The rows of each matrix lie in a flat space through zero, up to rounding. After each matrix: how many dimensions does the smallest such space have?

[[ 14.1   1.6   1.8  13.6  -6.4  -4.2   1.5   1.8  33.3  -9.1   8.4  -6.2
    4.0 -11.6   4.0  -8.0  10.1  -2.5]
 [  1.6  46.9  -1.0  49.9 -11.1   0.8  21.7  23.1  12.3  -9.9  -0.8 -11.0
    6.4 -40.0  28.3  -2.1  17.3 -41.0]
 [  1.8  -1.0   0.9  21.0  -5.9   7.1  -2.6  -9.6  12.6  16.8 -14.2   2.4
    0.6  -8.2   8.2  23.5  16.9  15.8]
 [ 13.6  49.9  21.0  46.7 -22.9 -40.7   3.9   8.8   5.3  16.3 -17.0   2.7
   18.9 -23.8 -14.9 -18.8   4.8 -12.0]
 [ -6.4 -11.1  -5.9 -22.9  21.9  -0.5 -14.3   4.3   1.3  -9.9   9.3   0.2
  -15.6  17.8   2.2 -12.2  -9.6 -20.1]
 [ -4.2   0.8   7.1 -40.7  -0.5  -5.6  14.2  -5.8 -21.2 -13.6  13.5  -1.5
   -8.1  26.5   8.3 -15.7 -14.0   0.6]
 [  1.5  21.7  -2.6   3.9 -14.3  14.2  31.3  11.1 -22.1 -21.3  12.9 -11.6
    8.6 -14.0  20.5  -0.5   7.4  -9.1]
 [  1.8  23.1  -9.6   8.8   4.3  -5.8  11.1  23.4 -10.3  -9.7   4.3   3.5
    8.9 -30.3  -6.2 -24.6  -8.9 -30.3]
 [ 33.3  12.3  12.6   5.3   1.3 -21.2 -22.1 -10.3  18.7   0.3   3.0  -2.4
   -4.7  18.3   8.0  -9.5  35.7   8.6]
 [ -9.1  -9.9  16.8  16.3  -9.9 -13.6 -21.3  -9.7   0.3  16.7 -13.2  -4.4
    4.3  23.0 -25.1  14.8  -9.3  15.3]
 [  8.4  -0.8 -14.2 -17.0   9.3  13.5  12.9   4.3   3.0 -13.2  11.7   3.3
   -4.5 -13.8  18.1  -8.8   8.4  -5.7]
 [ -6.2 -11.0   2.4   2.7   0.2  -1.5 -11.6   3.5  -2.4  -4.4   3.3  -6.6
    3.0  10.8 -16.8   0.5 -11.0  -2.3]
 [  4.0   6.4   0.6  18.9 -15.6  -8.1   8.6   8.9  -4.7   4.3  -4.5   3.0
   23.3 -26.5 -29.0  -8.7 -12.0   7.2]
 [-11.6 -40.0  -8.2 -23.8  17.8  26.5 -14.0 -30.3  18.3  23.0 -13.8  10.8
  -26.5  23.1  25.5  40.3  13.4  31.4]
 [  4.0  28.3   8.2 -14.9   2.2   8.3  20.5  -6.2   8.0 -25.1  18.1 -16.8
  -29.0  25.5  73.5   2.8  32.4 -25.2]
 [ -8.0  -2.1  23.5 -18.8 -12.2 -15.7  -0.5 -24.6  -9.5  14.8  -8.8   0.5
   -8.7  40.3   2.8   9.6  -6.5  24.7]
 [ 10.1  17.3  16.9   4.8  -9.6 -14.0   7.4  -8.9  35.7  -9.3   8.4 -11.0
  -12.0  13.4  32.4  -6.5  16.8  -9.1]
 [ -2.5 -41.0  15.8 -12.0 -20.1   0.6  -9.1 -30.3   8.6  15.3  -5.7  -2.3
    7.2  31.4 -25.2  24.7  -9.1  58.1]]
  8

[[-11.9  10.5  -3.3  10.3 -21.8  -1.3 -16.1  17.7   8.0 -11.3   6.3   3.0
    9.7  19.8  19.5 -16.8  27.0  17.3]
 [ 10.5  13.5  -8.9 -14.9  -5.9  -3.5  -0.4  28.3 -24.9  -1.4  16.6 -41.4
    4.8  10.8   2.0 -14.5 -12.8   6.5]
 [ -3.3  -8.9 -36.3  11.2 -27.7  12.4 -16.4  -4.7 -40.0   2.1  14.5 -20.1
  -21.2  14.0  -2.1  -5.9   8.7  -0.9]
 [ 10.3 -14.9  11.2 -24.3 -21.7 -16.9  37.2   6.8  37.7 -39.0  27.0  13.2
  -12.8 -31.1 -19.0   4.0 -12.3   3.2]
 [-21.8  -5.9 -27.7 -21.7  -6.4   6.4  11.4   1.3   1.2  -3.4   9.8   5.3
   -0.4 -15.6 -16.4  26.6  -6.8   1.8]
 [ -1.3  -3.5  12.4 -16.9   6.4 -42.6  17.6   5.2  25.1  34.6  19.7 -33.9
   -2.7  30.6   9.5 -12.8   7.3 -22.5]
 [-16.1  -0.4 -16.4  37.2  11.4  17.6 -11.7 -16.9 -18.6  16.6  23.2  -9.2
    2.3  11.0  11.8   2.9  -2.3  21.5]
 [ 17.7  28.3  -4.7   6.8   1.3   5.2 -16.9  -6.5 -26.9  29.4   8.1   5.4
  -14.8   4.3  27.1  -7.3  -8.4   9.1]
 [  8.0 -24.9 -40.0  37.7   1.2  25.1 -18.6 -26.9  30.6 -27.3  35.5  -3.8
    4.9  -2.9 -17.8 -33.4 -21.6  53.8]
 [-11.3  -1.4   2.1 -39.0  -3.4  34.6  16.6  29.4 -27.3   9.8 -12.1 -15.9
   24.3  42.3  25.2  18.9  -0.1 -14.6]
 [  6.3  16.6  14.5  27.0   9.8  19.7  23.2   8.1  35.5 -12.1   6.4  -2.8
    4.1  30.4  18.6  -8.8  10.1   4.6]
 [  3.0 -41.4 -20.1  13.2   5.3 -33.9  -9.2   5.4  -3.8 -15.9  -2.8  17.7
   -5.1 -13.5 -30.2  -5.2  -4.3 -23.6]
 [  9.7   4.8 -21.2 -12.8  -0.4  -2.7   2.3 -14.8   4.9  24.3   4.1  -5.1
  -18.5   1.1  -3.6   6.6   4.2 -18.9]
 [ 19.8  10.8  14.0 -31.1 -15.6  30.6  11.0   4.3  -2.9  42.3  30.4 -13.5
    1.1   8.7   8.7   0.3 -38.6  50.4]
 [ 19.5   2.0  -2.1 -19.0 -16.4   9.5  11.8  27.1 -17.8  25.2  18.6 -30.2
   -3.6   8.7  -9.2   2.0  -6.7 -11.0]
 [-16.8 -14.5  -5.9   4.0  26.6 -12.8   2.9  -7.3 -33.4  18.9  -8.8  -5.2
    6.6   0.3   2.0  41.1  20.6 -36.9]
 [ 27.0 -12.8   8.7 -12.3  -6.8   7.3  -2.3  -8.4 -21.6  -0.1  10.1  -4.3
    4.2 -38.6  -6.7  20.6  19.3 -28.0]
 [ 17.3   6.5  -0.9   3.2   1.8 -22.5  21.5   9.1  53.8 -14.6   4.6 -23.6
  -18.9  50.4 -11.0 -36.9 -28.0  58.5]]
  15

[[-66.7  -9.3  35.9 -23.0  13.6   2.5  14.2  16.0  12.9  -7.9  -8.0  -6.0
    3.9 -70.6  78.3  32.3 -37.0 -29.1]
 [ -9.3 -12.8  23.5   3.6  -8.6   9.6  -7.1   0.2   2.8  12.3   7.9 -10.6
    4.2   7.9   2.9   5.7   2.6   9.3]
 [ 35.9  23.5 -64.6  40.6   7.5 -12.7   1.6   9.1  -6.0 -32.3  25.7  11.1
   -5.2  24.9 -31.7 -12.4  26.5   9.0]
 [-23.0   3.6  40.6 -65.6  13.6  15.6   6.6 -23.4  -1.8  27.2 -42.2  16.4
   -0.3 -32.9  30.1  16.6 -23.0 -30.4]
 [ 13.6  -8.6   7.5  13.6 -18.3  -5.2   3.2  -9.0 -17.7   4.1 -14.4 -38.6
   21.3   5.6 -11.6  -9.8  -6.4   3.4]
 [  2.5   9.6 -12.7  15.6  -5.2 -33.0  34.7   4.5 -34.5 -37.4  -7.7 -21.1
    7.5  -5.2 -19.5 -27.0 -16.8 -21.2]
 [ 14.2  -7.1   1.6   6.6   3.2  34.7 -33.4  -5.5  24.0  30.6   8.7   6.6
    7.3  18.5   8.3  23.6  28.5  25.2]
 [ 16.0   0.2   9.1 -23.4  -9.0   4.5  -5.5 -28.0  -6.9  15.2 -30.4 -10.6
   15.4   4.1  -7.4 -11.1  -3.1  -8.7]
 [ 12.9   2.8  -6.0  -1.8 -17.7 -34.5  24.0  -6.9 -30.0 -14.6 -19.5 -23.8
    0.1  -0.8 -31.5 -32.8 -24.9 -11.5]
 [ -7.9  12.3 -32.3  27.2   4.1 -37.4  30.6  15.2 -14.6 -66.1   5.3  -5.6
   10.2 -12.2  -0.5 -34.8  -7.5 -28.2]
 [ -8.0   7.9  25.7 -42.2 -14.4  -7.7   8.7 -30.4 -19.5   5.3  -0.9  10.3
  -14.6  18.9 -30.0 -21.6  -8.3 -18.6]
 [ -6.0 -10.6  11.1  16.4 -38.6 -21.1   6.6 -10.6 -23.8  -5.6  10.3 -56.0
   10.9   1.1 -14.0 -14.6 -21.3   2.5]
 [  3.9   4.2  -5.2  -0.3  21.3   7.5   7.3  15.4   0.1  10.2 -14.6  10.9
   -4.5 -18.2  13.0  22.5  -3.8   1.9]
 [-70.6   7.9  24.9 -32.9   5.6  -5.2  18.5   4.1  -0.8 -12.2  18.9   1.1
  -18.2 -60.8  57.8  33.1 -38.4 -33.4]
 [ 78.3   2.9 -31.7  30.1 -11.6 -19.5   8.3  -7.4 -31.5  -0.5 -30.0 -14.0
   13.0  57.8 -83.2 -49.0  19.4  19.8]
 [ 32.3   5.7 -12.4  16.6  -9.8 -27.0  23.6 -11.1 -32.8 -34.8 -21.6 -14.6
   22.5  33.1 -49.0 -55.3   7.1 -16.0]
 [-37.0   2.6  26.5 -23.0  -6.4 -16.8  28.5  -3.1 -24.9  -7.5  -8.3 -21.3
   -3.8 -38.4  19.4   7.1 -39.8 -28.0]
 [-29.1   9.3   9.0 -30.4   3.4 -21.2  25.2  -8.7 -11.5 -28.2 -18.6   2.5
    1.9 -33.4  19.8 -16.0 -28.0 -41.3]]
  8

[[-14.4  12.1  -8.5   8.8 -14.4   7.1  22.7 -20.8   0.0 -12.5 -23.0  -1.4
  -26.0   1.4  10.1  -9.6   2.8  19.4]
 [ 12.1 -52.3  -8.9  -2.8  40.1  27.7 -49.3  27.5  20.1  17.8   0.3 -31.9
   20.1   1.4  -6.8  52.5 -13.9 -14.5]
 [ -8.5  -8.9 -11.2   6.9   2.2  17.1   1.8  -8.5   7.7  -4.6 -20.9 -13.5
  -16.1   1.8   6.6  11.3  -2.8  12.2]
 [  8.8  -2.8   6.9  -5.8   5.7  -8.0 -10.5  11.6  -2.2   6.8  16.0   4.4
   16.0  -1.1  -6.3   1.1  -0.5 -12.0]
 [-14.4  40.1   2.2   5.7 -33.0 -15.2  42.7 -27.4 -13.4 -17.4 -10.3  20.6
  -24.8  -0.3   9.0 -39.1  10.5  18.2]
 [  7.1  27.7  17.1  -8.0 -15.2 -30.4  13.0   2.3 -16.1   0.4  26.6  27.1
   14.3  -2.8  -6.3 -30.8   7.9 -11.0]
 [ 22.7 -49.3   1.8 -10.5  42.7  13.0 -57.3  39.9  14.5  24.9  22.4 -21.5
   39.6  -0.3 -14.7  47.0 -12.8 -29.2]
 [-20.8  27.5  -8.5  11.6 -27.4   2.3  39.9 -32.4  -4.8 -19.8 -28.6   5.8
  -37.2   1.4  14.2 -24.4   6.8  27.6]
 [  0.0  20.1   7.7  -2.2 -13.4 -16.1  14.5  -4.8  -9.6  -3.5   9.1  15.8
    0.8  -1.2  -0.8 -21.2   5.5  -0.8]
 [-12.5  17.8  -4.6   6.8 -17.4   0.4  24.9 -19.8  -3.5 -12.2 -16.7   4.5
  -22.3   0.8   8.5 -16.0   4.4  16.6]
 [-23.0   0.3 -20.9  16.0 -10.3  26.6  22.4 -28.6   9.1 -16.7 -45.2 -17.2
  -42.3   3.4  16.9   4.8  -0.8  31.7]
 [ -1.4 -31.9 -13.5   4.4  20.6  27.1 -21.5   5.8  15.8   4.5 -17.2 -26.1
   -3.9   2.2   2.3  33.9  -8.8   3.3]
 [-26.0  20.1 -16.1  16.0 -24.8  14.3  39.6 -37.2   0.8 -22.3 -42.3  -3.9
  -47.1   2.6  18.3 -15.5   4.6  35.1]
 [  1.4   1.4   1.8  -1.1  -0.3  -2.8  -0.3   1.4  -1.2   0.8   3.4   2.2
    2.6  -0.3  -1.1  -1.8   0.4  -2.0]
 [ 10.1  -6.8   6.6  -6.3   9.0  -6.3 -14.7  14.2  -0.8   8.5  16.9   2.3
   18.3  -1.1  -7.2   5.0  -1.5 -13.7]
 [ -9.6  52.5  11.3   1.1 -39.1 -30.8  47.0 -24.4 -21.2 -16.0   4.8  33.9
  -15.5  -1.8   5.0 -53.3  14.1  11.1]
 [  2.8 -13.9  -2.8  -0.5  10.5   7.9 -12.8   6.8   5.5   4.4  -0.8  -8.8
    4.6   0.4  -1.5  14.1  -3.7  -3.3]
 [ 19.4 -14.5  12.2 -12.0  18.2 -11.0 -29.2  27.6  -0.8  16.6  31.7   3.3
   35.1  -2.0 -13.7  11.1  -3.3 -26.2]]
  2

[[ 20.6  19.9 -15.8  14.5  21.8   1.8  23.7   5.5  19.9   9.8  -2.4   9.3
    6.0 -12.3  -8.2  -3.1  -1.0  -9.9]
 [ 19.9  31.4  -8.5  40.5 -10.6  -3.8  13.6   6.7  21.4   6.8  -5.3   1.6
  -24.8 -21.9  17.4 -13.4   7.0 -17.1]
 [-15.8  -8.5   8.1 -36.9 -26.0   4.0  -7.6   9.4   9.4  27.0  10.7   7.6
    6.0  31.6  -2.0   8.1 -15.7  11.6]
 [ 14.5  40.5 -36.9  56.9  50.3   0.9   1.5 -12.5  30.7 -25.1 -17.9  -5.1
  -29.4 -43.0 -16.4  -5.8  23.0 -33.6]
 [ 21.8 -10.6 -26.0  50.3   8.3  12.6  22.8  -5.3   0.9 -49.8  17.0   4.2
   21.8 -30.3  10.0 -11.3  -5.6  21.2]
 [  1.8  -3.8   4.0   0.9  12.6  83.8 -24.8 -17.0  35.1  23.8   4.6  -6.8
  -32.6   5.0  24.6 -15.0  -5.7 -14.6]
 [ 23.7  13.6  -7.6   1.5  22.8 -24.8  51.6  17.1  12.4  15.8  -3.7  23.9
   37.4  15.2   3.5   6.3  28.9 -13.2]
 [  5.5   6.7   9.4 -12.5  -5.3 -17.0  17.1  11.6  -0.2  22.1  -4.4   8.5
    9.5  14.8   5.5   3.4  10.4  -7.3]
 [ 19.9  21.4   9.4  30.7   0.9  35.1  12.4  -0.2  10.2  16.0 -16.6  -2.9
  -20.7 -25.5  21.7 -12.6   9.7 -13.5]
 [  9.8   6.8  27.0 -25.1 -49.8  23.8  15.8  22.1  16.0  63.3   6.2  12.2
   -3.1  23.8  28.2  -6.9 -20.6   6.4]
 [ -2.4  -5.3  10.7 -17.9  17.0   4.6  -3.7  -4.4 -16.6   6.2 -10.4  -5.1
    5.4  -2.5 -13.6   4.7  -2.0  -0.7]
 [  9.3   1.6   7.6  -5.1   4.2  -6.8  23.9   8.5  -2.9  12.2  -5.1   9.6
   18.8  10.0   7.8   3.4  15.9  -3.7]
 [  6.0 -24.8   6.0 -29.4  21.8 -32.6  37.4   9.5 -20.7  -3.1   5.4  18.8
   60.5  36.2   1.0  14.3  27.6   5.0]
 [-12.3 -21.9  31.6 -43.0 -30.3   5.0  15.2  14.8 -25.5  23.8  -2.5  10.0
   36.2  28.0   4.0  15.3  -3.2  28.3]
 [ -8.2  17.4  -2.0 -16.4  10.0  24.6   3.5   5.5  21.7  28.2 -13.6   7.8
    1.0   4.0 -20.2  13.0  -1.0  -1.8]
 [ -3.1 -13.4   8.1  -5.8 -11.3 -15.0   6.3   3.4 -12.6  -6.9   4.7   3.4
   14.3  15.3  13.0   2.5  12.3   5.2]
 [ -1.0   7.0 -15.7  23.0  -5.6  -5.7  28.9  10.4   9.7 -20.6  -2.0  15.9
   27.6  -3.2  -1.0  12.3  19.9  15.3]
 [ -9.9 -17.1  11.6 -33.6  21.2 -14.6 -13.2  -7.3 -13.5   6.4  -0.7  -3.7
    5.0  28.3  -1.8   5.2  15.3 -15.4]]
  8
